The groups are shells around one centre, one inside the other: the same stretched ball of 5 dimensions in 9 sizes.
(in the rows, 128 means zero)
Known rows, each followed by its group:
[108 148 137 108  92 147 111 135 104 132 170 126 134 133 106 139]  Toden
[118 126 101 124 114  38 131 173 105 132 135 102 162 137 160 132]  lafol
[130 119 124 176 150  73 117 133 168  72  94 132 129 146 166 116]  fegud
[143 129 128 152 125 109 113 141 161  76 124 130 103 140 148  95]  bogi
[ 91 147 146 105 109 169 101 137 104 147 170 141 153 138  98 159]  Toden
[129 139 112 118  92  93 106 164 139 100 138 117 143 131 123 100]  Kot
[125 144 151 127 117 197  83 137 169  87 146 158 110 138  99 103]  fegud
[129 133 114 124 116 105  90 181 169  91 121 134 151 135 126  91]  dor
[112 126 109 141 123  49 121 155 127 112 116 114 167 139 152 134]  lafol
[107 129 157 149 158 163 113 122 128 124 145 152 117 150 142 157]  dif
[ 84 144 139 113 105 132 118 125  82 154 167 126 163 137 110 176]  dif
[134 132 141 132 136 157 102 156 151 104 146 145 103 142 137 108]  tup
[ 94 134 123 122 116  86 124 146  92 147 148 117 169 139 136 164]  Toden
[134 116 101 144 138  31 132 179 129 113 118 107 142 142 184 115]  bogi
[ 94 138 134 113 114 120 123 139  84 155 166 123 154 139 127 167]  tup
[133 130 145 158 141 147 102 129 171  76 123 149 102 144 139 108]  Toden
[129 139 117 103 105 125  93 188 146 114 149 131 142 133 119  95]  Kot
[125 126 156 173 165 168  92 120 190  68 108 167 107 150 137 117]  dor
[ 97 144 163 128 130 204  94 117 132 122 158 160 127 143 100 152]  Farit
[ 94 151 145 102  94 172 101 130 103 139 174 137 147 134  89 152]  dif
[146 130 126 132 126 128 100 171 167  88 134 137 107 138 142  84]  bogi
[109 140 130  94 111 142 108 172  99 156 176 129 143 137 121 139]  Kot
[107 130 147 165 135 111 136  90 111 110 135 128 117 146 150 164]  fegud
[149 129 114 135 109  76 131 157 127 100 143 107 101 136 162  97]  dor
[140 127 146 146 147 157 111 143 152  98 144 146  84 146 152 109]  Kot
[123 129 109 119 118  73 116 181 123 126 138 115 152 137 150 119]  tup
[147 114 109 157 145  44 137 166 137 100 118 111 111 144 194 106]  fegud
[115 133 131 114 121 117 128 155  90 151 170 120 126 140 146 146]  lafol
[109 143 153 107 125 198  94 151 125 137 173 153 123 141 107 136]  bogi
[100 137 134 137 122 126  98 134 145 105 125 141 162 139 114 139]  tup
[103 141 130 102 111 139 101 164 114 142 161 133 156 136 113 139]  Toden
[121 134 137 145 133 144  89 144 176  82 118 152 134 141 121 109]  tup
[119 125 130 165 135  82 127 117 136  93 115 125 129 144 157 137]  Farit
[ 92 138 142 141 116 110 136  97  83 137 153 120 142 142 133 180]  bogi
[103 132 141 139 129 113 135 118  90 140 155 123 128 144 148 168]  Farit
[107 132 134 116 137 140 101 169 126 138 150 142 150 142 131 139]  fegud
[126 137 139 118 125 162  97 162 143 115 155 144 116 139 124 111]  Farit
[111 144 144 107 106 162 117 139  95 145 182 130 118 137 118 144]  dif
[103 134 152 143 149 176  83 137 167 100 125 166 145 146 112 136]  dif
[101 140 156 152 125 159 108  93 134 100 137 146 128 142 113 153]  lafol
[110 126 114 135 116  37 159 134  63 152 153  91 141 141 175 167]  dor
[ 85 136 128 135 116  88 120 123 102 133 133 123 180 139 125 172]  Kot
[123 124 135 133 155 135 104 172 144 122 139 145 127 146 152 124]  dor
[ 94 148 156 108 112 193 102 126 104 144 178 146 134 139  97 159]  lafol
[ 97 135 143 152 129 122 113 107 129 108 127 138 148 143 125 158]  Farit

New rows, each followed by its group:
[117 126 113 138 129  71 113 164 138 110 119 122 158 140 150 125]  Farit
[134 127 117 151 125  82 109 150 163  78 110 127 133 139 147 101]  lafol
[ 89 147 153 121 115 185  87 124 136 119 149 155 156 139  86 151]  lafol
[106 147 135 104  99 158  92 154 129 124 159 139 150 133  96 127]  Toden
[101 139 122 130  97  79 130 123  94 127 145 108 157 135 129 155]  dif
[131 135 132 139 114 122 114 135 141  94 139 128 112 138 135 112]  Farit
[136 124 106 139 117  46 134 161 122 108 130 104 129 138 170 113]  Farit
[118 130 119 111 121  94 125 174  96 150 161 115 139 139 152 137]  dif
[112 128 159 165 161 168 100 112 163  90 121 162 117 150 134 140]  lafol
[115 136 132 109 128 154  87 180 146 125 148 148 147 139 117 117]  Kot
[101 140 146 113 118 151 123 132  84 156 178 130 129 141 126 164]  dif
[ 84 135 133 143 123  94 119 114 108 127 129 127 175 141 126 175]  Kot
[128 131 133 125 141 155  84 179 172 101 133 154 131 141 127  99]  Kot
[108 126 110 136 128  62 111 164 135 115 115 122 177 139 145 134]  Kot
[104 129 127 124 129  93 132 149  86 154 157 117 146 143 153 162]  lafol
[114 148 131 106  93 158  84 157 148 106 150 140 149 131  90 109]  dor
[120 117 147 174 174 119 123 123 145 102 118 146 111 153 172 145]  dor
[113 135 155 131 135 170 119 125 109 134 167 142 104 145 134 151]  dif
[ 98 142 141 110 120 162  95 152 122 137 158 145 154 139 107 145]  tup
[117 143 130 127 100 131  99 138 145  96 137 133 141 134 108 116]  dif
[113 138 112 115 103  94  98 172 140 111 132 125 170 133 118 115]  Kot
[128 129 101 116 112  66 108 193 137 115 131 115 159 134 145 103]  Kot
[114 141 118 107  97 107 110 164 115 129 155 119 152 133 120 125]  Farit
[106 138 107 112  90  61 124 156  97 134 146 103 171 132 130 140]  fegud
[123 134 146 147 127 137 124 115 123 107 147 132 101 143 142 136]  tup
[ 95 142 136 114 101 115 136 121  64 159 177 112 141 137 128 174]  fegud
[123 127 127 128 142 122 101 176 147 116 135 140 137 143 144 116]  lafol
[103 129 162 159 164 178  96 115 158 101 125 167 127 151 128 150]  bogi
[112 123 145 160 169 143  94 141 172  94 110 161 137 150 142 133]  dor
[104 139 113 121  95  78 112 148 120 116 134 115 173 132 119 134]  Kot
[101 147 137 107  90 134 126 125  77 149 180 117 135 134 114 158]  fegud
[120 131  99 116 105  54 111 184 129 118 129 110 171 133 140 113]  dor
[ 96 138 137 118 126 148  91 154 135 128 142 147 166 140 109 144]  dif
[134 120 144 169 159 118 127 124 143  95 126 138  92 150 172 128]  fegud
[116 137 121 144 100  79 123 122 126  96 127 114 143 135 132 129]  dor
[126 133 160 147 144 181 114 118 135 108 155 150  83 147 139 133]  dor
[102 149 163 122 117 219  82 120 149 107 157 164 127 139  83 134]  dif
[115 130 127 122 139 128  93 179 151 118 133 145 154 142 132 120]  Kot
[112 132 136 116 136 145 105 167 123 138 156 141 136 143 134 136]  dif
[ 94 144 135 127 103 126 105 121 121 117 141 132 164 136 103 151]  dif
[108 130 159 150 162 186  87 133 169 100 126 171 128 149 123 136]  fegud
[132 126 114 122 123  77 132 173 104 135 154 109 122 139 167 122]  lafol
[110 141 141 110 109 143 128 135  80 153 183 122 117 139 130 154]  fegud
[104 127 151 174 150 116 132  88 121 105 125 136 120 150 153 168]  Kot
[112 135 117 133 103  74 124 137 114 114 135 111 151 135 136 136]  Farit
[111 141 131 105 114 153  88 173 140 125 152 143 152 136 107 119]  dif
[117 137 166 138 146 207 102 121 139 114 159 161  93 147 123 137]  Kot
[130 134 142 140 120 127 134 120 108 116 160 122  90 141 151 133]  dor
[120 124 106 146 124  42 121 158 137 102 109 113 162 139 158 123]  dif
